There are 11 hidden switches. A switch that is on adds its own fixed numbers to the row, and there is some noise. The rows also spread widely along 17 directions, which tell nothing about the answers.
In the rows, zero is written as 128.
Some rows, each with its switches (1 for on, 0 for off) after it:
[163 146 150 129  50 100 171  68 153  87 143 125 111 104 139  98 156 105
 108 152 149 171 119  97 106 116 146 151 100  96 137 127 152 145 157 137
  96 142 142 131 135 122]	0 0 1 1 1 0 0 0 0 1 0
[120 142 107 119 124 146 144 113 143 111 114  95 126 148 151 123 133 134
 151 134 161 144 150 140 122  99 104 118 143 123 158 163 111 114 103  81
 167 125 160 139 185 156]	1 1 0 0 0 1 1 1 1 0 1
[121 131 129 136  96 105 146 123 152 108 145 114 136 163 130  96 140 138
 172 136 135 119 151 129 139 105 100 134 161 139 122 136 140 111 136 158
 117 126 130 125 134 128]	1 0 0 1 0 1 0 0 0 0 1
[136  99 128 106  85 138 148 152 124 136 126 131 107 110 150 111 183 133
 164 171 121 136 171 166 111 126 117 172 150  85 133  75 112 136 169 124
 114 108 138 128 177 158]	0 1 0 1 0 0 1 0 1 0 1
[139 131 117  97 132 137 142 149 148 116 110 130  64 127 141 161 140 150
 136 145 219 122 162 148 147 141 129 140 214 165 111 113 143  53 151 141
 140 107 165 129 114 133]	1 0 1 0 1 1 0 1 1 0 1
[103 118 149  57 123 117 158 134  91 115 143 122 111 117 164 142 150 151
  88 160 136 133 160 134 140 155 116 111 145 109 154 103 124 104 121 115
 115 102 147 137 145 164]	1 0 1 0 0 1 1 0 1 0 0
[110 132 113 116 165 112 138 104 175  84 158 142  72  83 142  81 143  92
  95 137 157 159 177 117 141 165 135  69 136 156 112 158 115 101 124 111
 170 123 102 150 157 145]	1 1 0 1 0 1 1 1 0 1 1
[134 114 125 157 175 144 175 115 168 126 166 125  73 114 139 106 125  93
  76 109 177 169 137 100 108 149 156 125 154 146 135 149  90  78 141 126
 161 136 147 147 134 174]	0 0 1 1 0 1 1 1 0 0 1
[150 126 100 163 111 122 161  97 185  79 136 129 112 169 119  79 150 153
 158 159 124 186 112 133 148  96 125 161 196  80  99 128 124  92 198 109
  91  90 122  85 108 123]	0 0 0 1 0 1 1 0 0 1 0
[137 126 122 131 130 154 125 109 140 114 128 137 118 115 129  99 149 109
 129 120 123 143 161 123 127 127 105 130 130 118 153 133 111 122 120  94
 145 141 125 130 140 142]	0 0 1 0 0 1 0 1 0 0 1
[200 146 156 141 100 127 182 114 141 139 153 145 121 140 148 109 153 102
 170 197 117 123 137 131 138 134 115  78 116 148 104 160 136 120 180 185
 131 171 139 134  77 188]	0 1 0 1 0 0 1 1 1 0 1
[148 120 131 131 128 115 145  76 142  99 112  83 111 147 120  89 176 133
 180 130 148 138 136 140 138 148 118 131 164 104 101 160 134 125 124 149
 129 137 113 135 169 126]	0 0 1 0 1 1 1 0 1 0 1
[147  87 130  53  96 130 118 148  96 109 161 154 133 129 121 126 194 134
 132 130  98  64 200 149 128 151  82 111 135 165 160  87 136 122  88 138
 163 107 145 141 159 132]	0 0 0 0 0 0 1 1 0 1 0
[119 126 150  84  88 114 145 113 142  66 127 139 116 118 147 131 190 146
 132 135 171 149 143 154 173 106 125 152 160 142 178 109 132  87 146  76
 128 118 178 120 154 123]	1 0 1 0 0 1 0 0 1 1 1
[191 102 139  97 106 143 115 108 105 123 123 126 106 107 129 125 167 108
 134 161 114 121 171 144 101 168 117 111 164 105 100 124 140 122 139 156
 121 144 102 119  85 147]	0 1 0 0 0 1 0 0 1 1 1
[128 136 141 133 140 154 124 105 178 108 119 135  60  94 144 124 123  84
 133 120 192 108 181 123 128 148 124 117 141 162 132 127 151  93 117 146
 154 164 130 163 148 111]	0 0 1 1 0 0 0 1 1 0 0
[163 136 111 110  45 191 122 117 134 132 112 121 124 177 150 146 105 144
 134 157  92  99 162  80  80  98  61 137 161  64 142 121 183 101 132 125
  87 121 140 104  60 108]	0 1 0 0 0 1 0 0 0 0 1
[172 114  98 104 138 135 131 111 130 113 128 134 119 126 111  89 200 118
 128 106 111 123 164 123 120 151 111 122 123 118 118 175 138 136 111 103
 210 115 120 130 174 143]	1 0 1 0 0 1 0 1 0 0 1
[164 137 132 127 135 182 190 106 121 138  94 138  69 195 124 165 154 174
 153 131 179 118 117 130 158 161 126 129 159 128 130 173 156  77 142 115
 150 141 161 140 101 170]	1 1 1 0 0 0 0 0 1 0 1
[111 142 101  87 121 131 121  98 105 111  78  67  98 113 143 137 163 178
 119 137 199 178 129 144 127 121 129 152 215  65  84 149 155 113 139 110
 119  89  98 116 147 123]	0 1 1 0 1 1 1 1 0 0 1
[114 141 135 113 109 157 120 159  52 172 135 136 115 112 125 121 167 129
 106 131 200 126 136 139 138 123 105 169 208 132 140 100 139 123 133 131
 163 135 108 124 104 143]	0 0 0 1 0 1 1 0 0 0 0
[113 154 135 127 100 132 124 121  76 166  87 115  64  96 121 145 112 136
 153 117 218 120 182 179 119 164 133 155 162 128 105 102 126 163 106 175
  76 162  73 165 130 153]	0 0 0 0 1 1 0 0 1 1 1
[214 135 125 132  53 108 178  91 185  91 174 177  82 123 114  90 186  92
 124 133 149 146 144 101 119 142 151 147 110 163 149 128 146 120 166 135
 141 153 169 133 121 145]	0 1 1 1 0 0 1 1 0 1 1
[141  92 103  67 146 137 120  99 134  99  89 106  68  87 159 139 139 143
 125 195 149 167 173 135  95 186 132 132 198  69 127  71 111 102 120  73
 106  91 138 121 164 114]	1 0 0 0 1 1 1 1 1 0 1
[164 127 142 117  86 161 164  89 182  90 120 111  95 144 163 171 130 141
 119 135 158 122 126 107 112  98 134 108 124 118 135 163 164  82 148 130
 111 115 175 138 112 122]	0 0 0 1 1 1 1 0 0 0 1
[145 103  94 150 120 154 178  85 170  82 122 140 101 187 112  86 157 166
 159 141  84 182 139 120 140 140 105 166 164  59 142 120 108  96 156  68
  92 105 133 102 137 147]	1 1 1 0 0 0 0 1 0 1 1
[129 109 168  91 101 119 154 130  93 112 165 100 148 123 159 121 174 115
 108 172 139 130 143 128 129 125 111 109 168 123 138 128 135  98 140 159
 145 138 141 125 121 161]	1 1 0 1 0 1 1 1 1 0 0
[152 130 149  97 134 156  79 156 112  96 142 162 145  62 138 159 172 105
 104  90 139 116 176 206 169  93 119  70 102 196 159 157 106 124 121  91
 172 124 120 133 115 174]	1 0 0 0 0 1 1 0 0 0 1
[123 105 112 127 126 152 165 138 171 110 130 118  92 156 154 117 131 147
 169 156 110 117 182 133 127 139  93 112 146 106 111 121 115  82 142 143
 107 101 138 140 153 158]	1 1 1 0 1 1 1 1 0 0 1
[ 87 134 143 109  73 137 169 104 124 121 138 111 116 161 156 119 154 154
 141 124 133 111 159 109 138 112  86 129 128 100 159 132 152 117 111 137
 105 132 134 153 158 138]	0 0 1 1 0 1 1 0 0 1 1
[144 153 117 146  97 148 145 101 116 121 124 177  47 132  86 110 167 129
 101 101 244 157 117 108 160 162 147 202 229 152 144 110 163  96 145 102
 140 157 114 117  72 104]	1 0 0 1 0 1 0 0 0 1 1
[122 154 104 137 112 125 219 109 175 115 120 132  64 168 139 105 140 174
 115 136 157 172 117 106 145 129 147 167 159  71  93 155 144  92 198 126
  89  98 137 121 128 150]	0 0 1 0 0 1 1 1 1 0 1

New rows, each followed by its switches (1 for on, 0 for off):
[168 175 107  95 136 129 146 105 125 149 120 147  81 118 143  94 140 100
 127 166 140 105 172  79 121 178  94  66 118 132  97 184 173 131 112 141
 201 152 116 150 117 143]	1 0 1 0 0 1 0 1 1 0 1
[ 74 112 129  98 115 118 139 134 123  87 149 115 128 121 148  87 191 148
 126 155 141 161 145 141 160 106  97 138 200 103 128 113 129  93 153 103
 141  89 115 112 161 127]	1 1 0 1 0 0 1 0 0 1 1
[ 99  94 120 132 157 132 164 106 166  98 117  84  79 146 129  95 175 154
 148 117 154 147 143 145 135 145 140 147 182  82  81 161 131  93 155 143
 133 100  99 136 187 136]	0 1 0 1 0 1 1 0 1 0 1
[107 123 156 115 146 139 178 137  98 139 153 136 106 134 136 154 111 149
  67 116 124 130 142 132 136 144 136  92 108 127 119 151 122 110 140 166
  99 117 106 148  94 195]	0 0 0 1 0 0 0 0 0 0 0
[130 122 132  90  46  71 158 126 148  85 174 114 138 158 136 109 136 154
 127 178 139 144 129 102 120 101 107 161 201 140 147  64 138  86 153 158
  54  93 178  99 102 100]	0 0 0 0 1 0 1 0 0 0 1
[160 145 117  89  82 112 143 131 151 115 130 149 114 100 147 118 145 116
 127 158 120 122 174 128 108 115 120 119 101 129 128 124 143 141 149 127
 132 117 152 134 144 137]	0 0 0 0 0 0 0 1 1 0 1
[171 112 177 115 101 119 156  42 121  79 148 101 128 145 122 105 189  97
 144 124 154 137 121 113 139 173 127 121 131 150 192 150 127 117  78 112
 147 197 159 145 148 136]	1 1 1 0 0 1 1 0 1 0 1
[130 106 145 108 114 145 193 114 143 120 154 132  97 127 167 126 164 132
 104 150 125 145 145 110 117 135 131 119 110 100 155 128 113 100 149 110
 133 114 168 147 158 174]	0 0 1 1 0 1 1 0 0 1 1
[162 147 120 145 151 151 148 107 130 127 122 139 106 137 136 105 142 136
 159 177 101 157 141 155 160 133  97  59 152  96  73 184 122 115 180 141
 117 121  82 115  69 187]	0 0 0 1 1 1 1 0 1 1 1
[153 108 141 145 121 161 121 130 121 118 157 110 133 118 132 126 141  93
  95  94 129 132 154 141 106 117 120 109 142 132 132 162 112 111 120 141
 141 143 107 127 100 170]	1 1 0 0 0 1 1 0 0 0 1
[117 137 113 112 127 143 154 131 129 125 124 129 134 165 146 133 129 171
 143 156 126 150 132 132 145  90  99 119 154 113 145 143 121  98 151  92
 126  93 156 114 121 159]	0 0 0 1 0 1 0 0 0 0 1
[153 121 126 121  87 145 119 123 121 120 137 113 125 133 138 140 148 148
 120 103  92 127 176 158 124 105 101 107 150  82  90 158 152 121 157 177
  74 110  75 115  76 168]	0 0 1 1 0 1 1 0 0 1 1
[169  96 138 160 152 162 160 100 116 148 146 103 122 159 122 118 134 103
 145 132 118 118 150 118  96 153 106  91 143 131 121 165 101 110 107 168
 155 157 123 147 112 183]	0 0 0 1 1 1 0 1 0 1 1
[ 99  80 110  95 147 164 146 120  86 114 110  99 119 130 124 106 190 150
  94 121 122 166 138 129 112 144 106 172 188  52 147 120 110 117 113  61
 165  91 124 117 191 137]	1 0 0 0 1 0 0 1 1 0 1
[126 105 168 145 101 130 150 153 115 125 172 103 162 115 154 100 149  98
 112 141 103 125 149 142 116  97 111 129 138  99 112 123 110 122 155 181
 111 131 107 121 114 163]	1 0 0 0 0 1 1 0 0 0 0
[162 111 126 118 109 162 143 126 130 139 133 124 104 134 142 126 166 123
 147 146 129 106 166 121 113 136  95 120 155 115 125 127 140 105 136 153
 147 128 140 136 126 149]	0 0 1 1 1 1 1 1 0 0 1
[159 129 103 115  81  55 147 129 118 110 179 109 138 155  91 104 151 143
 114 105 174 156 127 146 110 111 153 165 168 172 122 136 123 136 135 173
 124 103 139 118 138 164]	0 1 0 1 0 0 1 0 0 0 0
[ 64 142 123 100 133  80 161 150 140 105 152 110 106 125 151  93 127 149
 114 151 163 142 166 137 157 127 117 114 190 135  92 126 127  93 152 166
 104  98 108 130 141 141]	1 0 0 0 0 1 1 1 1 0 1
[109 165 121 138 123 159 183 116 121 147 124 138  75  86 156  83 151 102
  65 141 168 178 129  98 116 132 136 141 135  63 109 158 126 136 166  95
 159 138  98 139 136 159]	0 0 0 0 0 1 1 1 1 1 1
[115 117 120  86 113  73 162 132 123  98 152  91 124 117 128 110 156 149
  80  99 129 141 161 153 114 127 155 129 123 103  81 161 129 144 141 177
 112  82  98 135 175 164]	0 0 0 0 0 1 1 1 1 0 0
[ 92 152 130 128 142  97 158  96 130  97 136  93 147 136 154  65 148 136
 136 194 144 215 110 116 160  96 100 127 210  82 119 138 103  89 171  95
 117 118 130  91 119 139]	0 0 1 0 0 1 0 1 1 1 1
[132 140 121 141 151 192 146  98 169  78 102 182  77 110 133 135 123 133
 120 138 136 174 141 147 168 122 131 114 107 120 168 127  93 100 152  28
 116 119 139 128 125 147]	0 0 0 0 1 1 0 1 0 1 0
[128 140 159 115 143 101 136  60 132 101 134 136  89  89 145  83 128  88
 146 188 150 157 159 105 141 198 114  89 136 145 158  93 106 125  88 107
 116 179 118 153 137 121]	1 0 1 0 0 0 0 0 0 1 1
[ 65 139 130  71 111 108 161 100  92 112 126 141  87 104 134 104 161 163
  88 137 156 178 154 115 156 170 129 151 138  98 166 100 128 137 122  84
  93 123 108 142 166 148]	0 1 1 1 0 1 0 1 0 0 1
[ 92 138 107 157 152 155 120 130 174 108  95 105 103 135 144 103 140 139
 207 122 179 127 166 172 161  97  90 134 168 132 120 139 108 103 122 105
 152 112 125 145 200 125]	1 0 1 0 1 1 1 0 0 0 1
[115 131 143 111 122 132 140 118 139  84 141 134 130 120 137 104 166 132
 124 143 130 145 130 144 163 108 117 119 135 126 133 136 127 111 149 105
 131 113 121 122 140 132]	0 1 0 0 0 0 1 0 0 0 0
[132 154 139 142 120 131 168 105 136 114 117 127 137 153 136 105 147 142
 174 152 137 147 126 146 166 103 110 121 132 125 135 159 118 123 153 113
 123 149 136 125 129 155]	0 0 0 0 0 1 0 1 1 0 1
[132 117 129 160 118 151 186 118 150 118 149 115  93 167 129 103 131 132
 117 128 139 141 127 115 117 128 131 142 157  95 103 147 123  93 160 152
 112 121 116 128 114 156]	0 1 0 0 0 1 1 0 0 1 0
[144 169 148 109  84 163 125 129  99 153 134 117 135 107 165 149 117 105
 109 138 142  98 164 114 111  95  75  71 107 139 143 159 152 131 107 160
 139 157 129 153  92 161]	0 0 1 0 1 0 1 1 0 0 1
[112 104 156  75 116 137 126 120  73 111 109  94 142  95 156 140 207 169
 103 134 105 157 148 168 149 113 114 115 163  45  84 155 150 123 168 136
 104  90  71 110 118 158]	0 0 1 1 0 1 0 0 0 1 1
[133  91 127 191 200 189 159 108 160 130 115  97  89 146 122 102 155 111
 163  89 134 122 157 140 130 151 114 106 143 107  84 198 110  97 125 156
 182 143  87 156 163 173]	1 0 1 1 1 1 0 1 0 0 1
[123 103 150 116 104 178 126 134 143 105 111 117 110  98 168 138 185 113
 157 138 149 114 178 169 138 110 108 131 146 109 142 124 135 105 143 115
 150 139 132 142 168 141]	1 1 0 1 0 1 1 1 1 0 1
[183 153 158 121  80 142 128  79 118 101 130 162 101  92 124 115 164  89
 121 137 142 128 153 139 146 152 125 111 117 134 145 130 149 148 130 128
 114 187 100 135  83 130]	0 0 0 0 0 1 1 1 1 1 0
[153 136 141 108 142 179 120 108 141 118  98 144  91  70 170 132 177 101
 163 165 142 117 178 162 142 135 114  62  92 126 118 163 131 131 134  97
 186 147 110 161 159 158]	0 1 0 1 0 1 1 1 0 1 1
[174 133 125 122 120 138 155 160 104 159 143 126 122 114 148 154 111 120
 101 149 115 120 162 144  88 121 129  79  88 118  84 171 122 142 152 183
 139 104 118 140 102 214]	1 0 0 1 1 1 0 0 0 0 0
[148 154  97 114 116 152 153 101 116 127 140 160  94 155 129 113 154 130
 120 145 176 164 137 100 142 136  97 134 181 142 202 127 120  93 114  45
 179 138 183 122 123 158]	1 0 1 1 0 1 1 1 1 1 1
[125 131 139 120 114 149 144 162 151 130 119 129 107 119 166 166 119 144
 141 143 152 110 169 159 128  93 120 110 131 135 111 131 138  99 162 153
 114 105 141 140 120 158]	1 0 0 1 0 0 0 0 0 0 1
[212 133 128 139 114 146 184 117 135 149 116 133  95 164 145 171 120 148
 194 197 164 125 138 153 119 148 133  92 132 157 119 137 112 108 151 158
 120 144 175 147  95 202]	1 1 0 1 1 0 1 1 0 0 1
[132 124 142 115 122 171 121 154 141 125 125 167  96  93 153 128 178 104
 170 144 161  91 183 165 152 125 101 108 119 174 156 117 128 115 127 105
 190 141 143 161 170 145]	1 1 0 1 0 0 1 0 0 0 1
[157 159 124 105  96 122 125  89 110 102 123 141  90 108 106 118 173 134
 112 128 182 164 133 140 158 147 132 123 176 136 116 152 163 130 148 131
 117 144  92 121  89 138]	0 1 0 1 1 0 1 1 1 0 1
[116 122 107  89 137 134 137  64 129  83 106 112  68 115 129 126 141 149
  99 140 175 186 136 123 123 163 141 134 172  86 152 120 124 114 109  60
 116 100 127 131 170 121]	0 0 0 1 1 1 1 0 1 1 0
[118 104 162  95  96  98 204 115 137 103 155 118 120 152 165 105 183 138
 176 173 118 119 163 143 143 150 115 117  99 129 165 114  99 115 124 130
 125 133 178 163 209 178]	1 1 1 0 0 1 1 0 1 1 1
[144 113 168 104 130 108 178  62 154  72 160 118  92 128 135 104 163 114
  95 161 146 145 111  83 145 183 145  86 144 143 124 151 144  81 131 145
 116 145 134 138 105 118]	0 1 0 0 1 1 1 0 0 0 1
[115 130 146 109 154 105 156 150 108 135 138 143  96  93 129 125 154 136
 145 150 178 122 163 182 165 160 138 102 141 189 107 109  92 124 136 167
 125 129 113 160 148 175]	0 0 0 0 1 0 1 1 0 0 1
[148 154 115 110  85  82 187  99 115 116 139 127 113 159 125 113 130 171
 133 167 117 167 136 131 142 145 122 109 144  99 104 145 138 143 159 159
  61 115 110 121 101 179]	1 0 0 1 1 0 1 1 1 0 1
[173 111 106 172 121 135 167 102 173 111 160 139  93 127 118  47 176  82
 130 160 145 187 121  84 112 145 125 175 194 103 137 109 105  96 165 103
 164 135 150 107 136 131]	1 0 1 1 1 1 1 1 0 0 1
[119 145  71 187 155 204 193 118 184 151  76 123  50 181 138  99 109 159
 173 140 161 156 121 116 116 119 114 171 162  46 100 159 115 103 169  79
 140  98 133 134 172 147]	0 0 0 0 1 1 1 0 1 0 1
[ 76 110 103  92 162 179 137 197  88 155 132 112 108 161 135 142 162 174
 104  97 155 103 163 161 147 111  87 125 206 124 103 162 132  69 139 134
 184  72 114 129 135 178]	0 1 0 0 0 1 1 0 1 0 1
[ 97 127 103  72 137 114 178 124 135 112 114  86  97 149 173 146 151 196
 103 168 176 184 122 124 131 108 133 144 213  73 114 137 134  65 174  97
 122  57 170 108 153 150]	0 0 1 1 0 1 1 1 1 0 1
[110 131  92  87 117 132 157 101 133 106  95 119  71 149 128 118 173 185
 133 133 166 147 141 122 142 157 129 151 173  79 109 148 167 117 134  91
 136  87 111 131 174 122]	1 1 0 1 0 1 1 0 0 0 1
[130 148 117 153 115 100 154 100 211  78 144 106 119 136 140  76 132 101
 150 114 162 138 148 104 128  95 124 126 125 150 120 171 136 102 131 136
 155 134 149 137 171 112]	1 0 1 0 0 1 0 1 0 0 1
[124 122 118  69 140  87 118 106 128 110 135  66 128  84 185 132  91 119
  85 173 110 176 178 126  67 136 120  69 134  84 123 129  97 128 103 121
 102  90 134 134 160 167]	1 0 1 0 0 0 1 0 1 0 1
[121 123 140  93 115 113 163 151  99 142 120  84 135 148 171 182 110 186
 152 173 146 130 159 187 125 104 126 108 156 111 109 120 109 112 154 176
  72  95 145 134 129 200]	0 0 0 1 0 1 1 1 1 0 0
[106 126 140 114  94 160 172 138 124 126 133 115 131 136 161 121 177 149
 112 134 122 127 139 121 135  84 100 145 133  71 126 140 155 110 165 133
 137 103 131 130 150 148]	0 0 1 1 0 0 1 1 0 0 0
[144 144 112 141 109 157 165 140 131 144 147 133  97 140 125 110 137 125
  78  96 143 130 134 105 109 113 124 145 133 102 102 163 149 118 153 149
 148 108 113 130 112 157]	0 0 1 0 0 0 1 0 0 0 0
[124 110 146 117 162 139 158  88 143  84 140 107 102 147 123 140 147 143
  93  88 160 149 131 124 151 150 145 103 150 153 133 181 124  72 119 126
 131 136 129 137 116 156]	0 1 1 0 0 1 0 1 0 0 1
[175 149 116 136 127 148 165  96 151 119 148 174  71 121 119  95 157  97
  99 122 139 151 146  99 139 166 126 109 127 136 143 163 140 115 143 108
 164 155 126 138 106 164]	1 0 1 1 0 0 1 1 1 0 1
[126 128 124 166 155 128 185  73  92 145 129  80 110 163 111  91 143 137
 117 130 185 204  86 111 109 149 149 154 184  87 116 177  97 127 128 115
 149 149 106 128 137 181]	0 1 0 1 0 1 0 0 0 1 1
[ 86 105 137  69 112 119  87 140  79  95 134  95 153  94 134 135 192 153
 111 102 156 141 161 183 154  95 102 141 178 124 150 111 124 122 112 116
 134  86 112 123 175 138]	0 0 1 1 1 1 1 0 0 0 0
